Each cloud of rows lies close to a flat space through zero, with a little noise off it, and is much wider in some directions of that space than in others. After each cloud: how many dimensions does that space have?

[[  9  -5  -8   6   7  -4   4   8  16   3   1   0   5 -28  -3   6  -3  17
    6  11   7 -12]
 [ -2   3   5  -2  -3  -2   3  -4  -5  -1   7   0  -1   9   1  -4   3  -5
   -6  -7   0   6]
 [ 17  -5  -5   9   9 -12  16   2  30  -2   4  -5  -4 -21   6   8  -1  33
    7   9   8 -13]
 [  4   1 -11  11   9   1  -6  12  16  -3 -14   4   8 -41  -8  12 -12  11
   12  16  11 -19]
 [ 10  -8  10  -2   3 -17  23  -9  18  -1  24  -7 -18  25  16  -2   7  26
   -2  -7  -9   4]
 [ 13 -12  23  -8  -1 -16  31 -14  14  -3  38   0 -22  48  22  -6  12  24
   -8 -16 -10  13]
 [ -8  -1  21 -14  -9  -1  14 -18 -18  -7  21  -2 -16  59  15 -20  18 -12
  -14 -23 -17  26]
 [  6  -4  21  -8  -4 -15  26 -15   4   0  27  -3 -19  44  15 -11  10  11
   -9 -18 -11  16]
 [  0  -1   2  -4  -1  -1   0   0   0  -1  -1  -1  -3   6   5   2  -1   4
   -5   0  -2   1]
 [ -9  10  -7  -4  -1   9 -15   2 -11  -2 -10  -4   8  -7  -7   2  -3 -16
    0   5   0  -2]
 [ -4   7  -5  -2   0   5 -14   3 -10  -1  -8   2   4  -2  -7   0  -3 -15
   -1   6   1  -2]
 [ 11  -8  17  -8   0 -17  25 -11  13  -1  25  -3 -14  29  16  -7   9  18
   -6 -13  -8   7]
 [-11   1   2  -5  -5  13  -6  -1 -19  -4  -1  -3  -2  16  -2  -5   9 -18
   -6 -11  -6  11]
 [  5  -1   0   6   3  -3  11   1   8  -1   5   0  -2   3   7   0   3   7
    3   1   3   0]
 [-13   4   5  -9  -4   4   0  -5 -20  -1   6   0  -6  29   0 -13   8 -21
   -8 -11  -6  14]
 [  0   1 -13  11   7   3 -11   9   5   5 -20   2  12 -36  -6   8 -10  -4
    5  10   9 -15]
 [-33  10  35 -28 -18  14  -4 -24 -64  -6  24   1 -14 101   8 -38  26 -54
  -26 -46 -27  49]
 [ 12  -7  -1  10   3  -8   6   9  27   1   0  -1   2 -22   7  10  -1  25
    6  10   6  -9]
 [  9  -8  11   5   2 -14  22  -6  17   2  16  -6  -9   8  12   2   8  22
   -4  -3  -4   5]
 [ -7   5 -16   7   4   6 -19   8  -2   3 -17   2  15 -27  -7   8  -6 -11
    8  11   8 -12]
 [ 16   1 -28  20  14  -5 -13  24  30   5 -26   1  14 -80  -9  24 -19  28
   19  35  22 -32]
 [ -2   0   7  -5  -2  -2   7 -10  -8  -3   7   1  -9  22   3  -7  10  -4
   -5  -9  -3   5]
 [ -5  -2   8  -9  -5  -2  12  -7  -8   1  13  -3  -9  26   7  -3  11  -4
   -4 -10  -4  15]
 [-17  11 -20   6   2  18 -33  13 -15  -3 -30  -1  20 -39 -20   5 -13 -27
    8  15   7 -12]]

2

[[ 16 -20  20 -42  32 -12   0 -27  22   0   3  54  28 -31  36 -25  60 -23
   15 -17  11  -6]
 [  6   8  -5  13 -11   0 -16  25  -2  -7   2 -15 -10  15  -1  -1 -20  -6
   -1   7  -4   3]
 [ 13  18 -33  26 -50   1  13   6 -39 -26   7  11  33  32  34   7  14 -38
  -12  35 -39 -45]
 [-11  -8 -24  27  -6  -9  -8   6  -9   8  -9   1  13   0   4  22   2  13
   10  -2  -5 -13]
 [  6 -17  -1 -15   7  -1 -14  16  -3  27  12  16  -7  14   5  -1 -17  -7
   24  -1   5  15]
 [-20 -17 -37 -20 -17  -6   6   8   6  48   0  -5   9 -35 -11  36  -1  50
   59  20  22  38]
 [-11  -9  -9 -24   1   5   9  -9  -2  24   9  10   4 -11  -1  10   2   8
   20   8  10   9]
 [  3 -19 -23 -41  22  -1 -19  13 -13  16  35  24   3  52  29  18  -7 -14
   14   5  10  -3]
 [-19   7  16  24  15   7 -10  15   2   7  -8 -41 -45  14 -36  11 -55  28
  -19 -16   4  15]
 [ 15 -10   1 -24   9  -6  -7   2  -1  -1  13  32  14  15  28 -16  16 -30
    2   0  -1 -10]
 [-23 -18 -39 -32 -29   8  36 -34 -15  50   4  27  34 -41   6  29  28  18
   48  26   8   7]
 [ -2   2  -1   3 -15   2  11  -7  -5   6  -4   0   2  -8  -2  -1   3  -3
    6   9  -3   1]
 [ -3 -16   3   2  15  -6   6 -27   4  17  -8  34  19 -28  12  -3  31  -2
   17 -20   4 -11]
 [ 20  26  47  13  14  16  -4   4  -4 -46   8 -26 -44  56 -15 -40 -36 -46
  -76 -12 -19 -19]
 [ 20  11  31  50 -15   4   9 -14 -15 -15 -14  12  -6   1  -5 -39   4 -53
  -29 -17 -35 -29]
 [  3 -16 -16 -21  -7 -10  11 -15  10  20  -6  35  35 -43  20   2  46   5
   42   5   9   4]
 [  1  -4  10 -20  17   4   0  -3   3   8  12  -2 -17  13  -7  -6 -14  -2
   -7  -8   7  11]
 [ 16  24  24  24 -30   5 -18  48  22  -9 -13 -49 -43   8 -42 -24 -52   7
    2  13  -4  46]
 [ -6  25   2  33   2  16 -14  22 -23 -33   9 -49 -36  68 -15  10 -61  -9
  -58   0 -18 -21]
 [ -9  14 -31  13 -31  13   9   6 -38 -11  18 -17   4  50   8  29 -22 -15
  -18  30 -23 -30]
 [ -3   1 -16  37  -6  -3 -22  23 -14  -5   2  -9  -2  30   5  17 -24  -5
   -2  -4 -15 -15]
 [ 33   8  -2   2 -15 -13   1  -4  -4 -39   0  34  37  13  45 -28  49 -54
  -13   8 -24 -39]
 [-31  11 -10   3 -14  19  39 -40 -19   9   0 -28  -5 -18 -29  20  -6  28
  -21  10   0  -5]
 [ 16  -8  28 -20  19   0  -8   0  14   1   6  19 -10   1   4 -28   4 -22
   -1 -11   2  11]]

7

[[ 59 -17 -15  27 -41 -39  67 -51 -26  81  22  49  28  45  13 -14  -1 -25
  -16  35  -2  16]
 [-13  -2  28 -20 -45  23  64  -9  -5 -36  13  98  27  -5  61  21  31  71
   -2  -3 -44 -38]
 [  4 -79  11 -21  32 -27 -26 -21 -25  29  -2  42  -1  25  35   8 -49  18
    7  11 -10  27]
 [ 41 -23  32 -63 -13 -85  -5  57 -23 -66 -18  -3  11   8  46  46  22  -9
   10  22  -1  40]
 [ 13  24 -84 -51  -5 -58  17  17  62  38 -31  39  61 -45 -46  53  23  60
   59 -26   2   7]
 [ 46  -7   1  -4  88 -28  62 -50 -19 -89 -58  34  -4 -26  -8 -39  38   4
  -32  16  15 -15]
 [-41   5  12  15   7  30  -7  33   3  16  18  -8 -65 -59  57   9  34  10
   -8 -77   9 -16]
 [ 48  48 -27   3 -13 -56  59  24   7 -16  45  23 -69  34  74  20 -59   4
   10   7   0   6]
 [  8  59 -61 -39  41  26 -15  -8  18 -27   8  11  -3 -97  44  16  84 -32
   35  29 -36  33]
 [-13  -3  10  -6 -75 -25 -21   2  10 -24 -15 -23 -33  38  44 -40 -24 -23
   20 -66  -3  62]
 [  2 -22  19  -7  37 -59  20   8   8  23 -25  81 -15 -17 -18  17  29   1
   63  43  48  34]
 [  9  57 -28   7 -24 -45 -38   5  14 -21  51 -30 -41 -10 -12 -45  28  21
  -33  14  26 -12]
 [-17   2 -15 -61 -33 -35 -28 -65  32  13  33  -6 -33  12 -36  77  20  37
   26 -27  17  75]
 [ -2 -19 -23 -39 -44 -72 -50 -28  25   6   0  30  -8 -34  18  90  37 -72
   42  14  14  17]
 [ -7   7  30 -37  21   2   4  12  -7  -3  -8  15 102   3 -24 -22 -19  30
   56 -29  -1 -23]
 [-21  -6  25  -7 -15 -27  24   2  -3  36  -7   2  85  21 -52 -15 -39  10
  -29  55  -4  -8]
 [  7  47  28  52   3  -7  63 -42 -36   4  53 -29 -35 -40 -11  30  -2  -1
  -14  12  24 -12]
 [-23  70 -38  13  26  -4 -87  27 -39 -24  32 -10  40 -16  15 -25 -31 -46
  -54  18 -28 -56]
 [ 24  53  35 -59   6 -25  69  36 -77   3   0  16 -47 -22  48 -28  -1 -40
   17  21   9   0]
 [ -9  56 -39 -56  56  50 -13  55 -26 -37 -35   8 -12 -46  54 -42  26 -37
  -29 -17 -40 -31]
 [ 11 -21 -14 -26 -19  19  15 -32  34  -9  48  13  50 -69  17  34  36 -24
  -15 -18  13 -29]
 [ -7  -3  11 -42  19 -13  38 -17  22 -22  -9  75  11   4  38  13  71   3
   -8 -71  15  54]
 [ 36  41 -49  35 -23  35   9  -3 -26  26  37  29  23 -27 -30  45  17   1
   24  19   0 -47]
 [ -1  59 -25   3 -17 -19 -17  -9  97 -50   4 -40  45 -57   9  82  78  33
   71 -14 -43 -86]]

20

[[  2   4   2 -14   5  19  19  12   4  -7   0  -5 -19  -7  14  -4 -17   8
    8  12   1  18]
 [ -7   3   6  -1  -8   0   4   6  -1  -5  -5   3  -5   2   9   0   2  -2
    5   1   0   4]
 [-28  13  21   6 -30 -12 -12  14  -6  -9 -16  23  -6   5  15  -3  16 -16
   12 -12  -3  -1]
 [ 16 -11 -12   3   7  -7  -5 -20   7   7  10  -9  19  -6 -17   7  -2  -8
  -15  -1   8 -10]
 [-11  -1   1  15   0 -14 -38   1 -10   9   2  18   8   4 -17  -7  19  -4
   -6 -22 -12 -15]
 [-11  10   7  -9   6  22  12  26 -12  -2  -3   2 -24   4  17 -12 -10  18
   16   3 -12  18]
 [ -2  -3  -5  12   3 -15 -25  -9  -9  11   5   7  16   8 -18   1  17  -3
   -9 -16  -6 -15]
 [  6 -10  -7  11  -7 -23 -27 -24   8   6   5   6  26  -9 -22   6  10 -23
  -18 -11   9 -21]
 [  5   1  -3 -11  16  25   3  13   2   2   5  -1 -16 -18   2 -18 -27   8
    2   7  -6  12]
 [ -1  -4   0   8 -14 -20 -17 -16   8   0   1   7  18  -6 -10   7  11 -23
  -11  -9  10 -12]
 [ 21 -11 -22  -2  25   4   5 -14  -4  16  19 -19  19   2 -18   5  -7   7
  -14   1   2  -4]
 [ -4   1   1   6 -12 -15  -6  -8   1  -4   0   3   6   6  -2  12  16 -10
   -3  -6   5  -3]
 [-20   4  14  18 -25 -29 -26  -4  -3  -6 -12  20   5  14  -3   8  34 -12
    2 -16  -3 -14]
 [  0   3   1 -12 -16   1  33  -4   4  -9   0 -13   4   3  21  17  -5 -15
    4  10  18  15]
 [ -7  22  19 -39  -4  55  84  45   6 -31 -17 -20 -64  -1  67  -5 -42  30
   40  45   4  57]
 [-10  -1   8  18 -20 -31  -9 -13  -4   2 -13   6  20  20  -4  12  30  -7
    0 -10   0 -22]
 [  4  -1  -5  -5   2   3   7  -3  -1   0   6  -6   4  -1   2   4  -4  -4
   -3   1   5   4]
 [ -9   4  10   6 -14 -10  -7   2   4  -7 -11  10  -5   2   4   1  10  -3
    5  -2  -1  -5]
 [ 33 -12 -21 -18  36  32  23  -6  12   9  15 -25  -1 -23  -9 -11 -43  15
  -10  21   5   8]
 [ -1   2  -2  -5  -5   0   8   1  -4  -2   5  -3   1   4   7   8   2  -8
    0  -2   5   8]
 [  6  -7 -13   8  15  -6 -29  -8  -8  16  15   4  16  -1 -25  -4   7  -2
  -15 -16  -7 -13]
 [ 11  -6  -6   2   2  -7   3 -14   7   2   2  -7  12  -2  -7   6  -1  -3
   -7   4   7  -8]
 [ -3   7   8 -14  -4  20  24  15   2  -6  -7  -2 -14 -10  21 -11 -22   0
   11  12   3  15]
 [  6  -1  -4 -13  -9   4  11  -7  13  -9   9  -4   0 -18   8   8 -14 -25
   -7   5  19  13]]

6

[[ 40  -2  18  48  60   9  11 -18  -5 -30 -13 -29  22  -3  27 -20  22  26
  -62 -21 -48 -18]
 [ -4   4   8 -14  -1   3  -7  20  25  -2   0  -1 -16 -10  -5  -4   8  13
   -6 -19  -3  -7]
 [-25   1  -8 -55 -35  -7  11 -10  28 -17 -13   3 -28   6 -14  26  -8  -3
  -13 -16   2  -5]
 [-32  -1 -30 -39 -45 -24 -10 -48  10 -15 -14  -9   8  18 -12  47 -31 -16
  -10  -7   9  24]
 [  0 -23   2   1  36  32   5  31 -14 -18 -14  13   2   9  28 -25  15   0
  -27  -4 -17 -17]
 [-11  -6 -12 -38 -23  -1   4   9  -4   6  -7  10 -20   3 -10   4  -9 -17
   31   8   8   0]
 [ 35  23  22  40   6 -16  -5  15  -3  28  19 -11  18 -17  -2 -18  20  10
   30   1   9  -4]
 [ -9   3  -5 -16 -15   0  11   0  -4  20  13  29 -29   8   0  -4  -5 -24
   41  21  17   1]
 [-10 -38   6  -9  39  53  23  45 -31  -8  -1  25 -39  -9  -2 -28   6   0
  -11  34 -13 -18]
 [-57 -39 -25 -31  -3  31 -40  38 -20 -11  -7  18  16   2   3  13 -11  -4
  -41   1   7  18]
 [-21 -37 -12 -19  31  39   3  11 -24 -25 -15  15 -18   5  13  -7  -3  -4
  -42  10 -25  -7]
 [  1   4   6  57  37   0 -54   5 -17  17  28  -5  47 -17  21  -4  17  20
  -48 -10 -11  20]
 [ 41  17  28  28  19  -2  27   3  -8  22  20  -7 -31 -29 -17 -23  20  14
   26  19 -13 -18]
 [ 10  21   3  -4 -21 -24  14 -26  15   2   0  -4   1  10   1  12   2  -5
    8 -10   5  -4]
 [  0 -22  -1   5  28  26  -3  20 -38  10   8  12 -15 -14   0 -15   5  -5
   -1  27 -13  -2]
 [-16  -2  -9 -24 -13   1  19 -11  -4  -3  -4  32  -8  30  25   5   2 -29
    2   5   8  -7]
 [  5 -18   2   3  21  21   2  15   0 -16 -13 -20 -17 -19 -20 -10 -11  20
   -5   5 -15  -2]
 [ 43 -15  19  71  74  31 -10  29 -44  17  18 -11   5 -31   8 -48  15  19
    6  28 -28  -4]
 [ -4 -26 -10   5  27  26 -20  34 -30   0  -6   8  12   0  17 -20   1  -6
    1   8  -7   2]
 [-36 -19 -14  11  17  18 -37   4   6 -16   0   6  24   8  15   7 -11   9
  -50 -11   1  20]
 [-21  12  -4 -15 -38 -17  -5   1  39  -9 -10  -2  21  19  -3  17 -14   0
    9 -21  34   9]
 [ -4  45 -12 -31 -78 -68 -12 -49  38  12   0 -18  24  13 -15  50 -11 -13
   29 -34  27  17]
 [-57 -43 -29 -47   1  36 -51  43  -7  -7  -7  12 -21 -17 -16   8 -27   2
  -17   1  -2  23]
 [  5  -4  14  41  32  18  -9  28 -29  23  26  22  17  -7  20 -24  24   0
  -13  18   2  -3]]

9
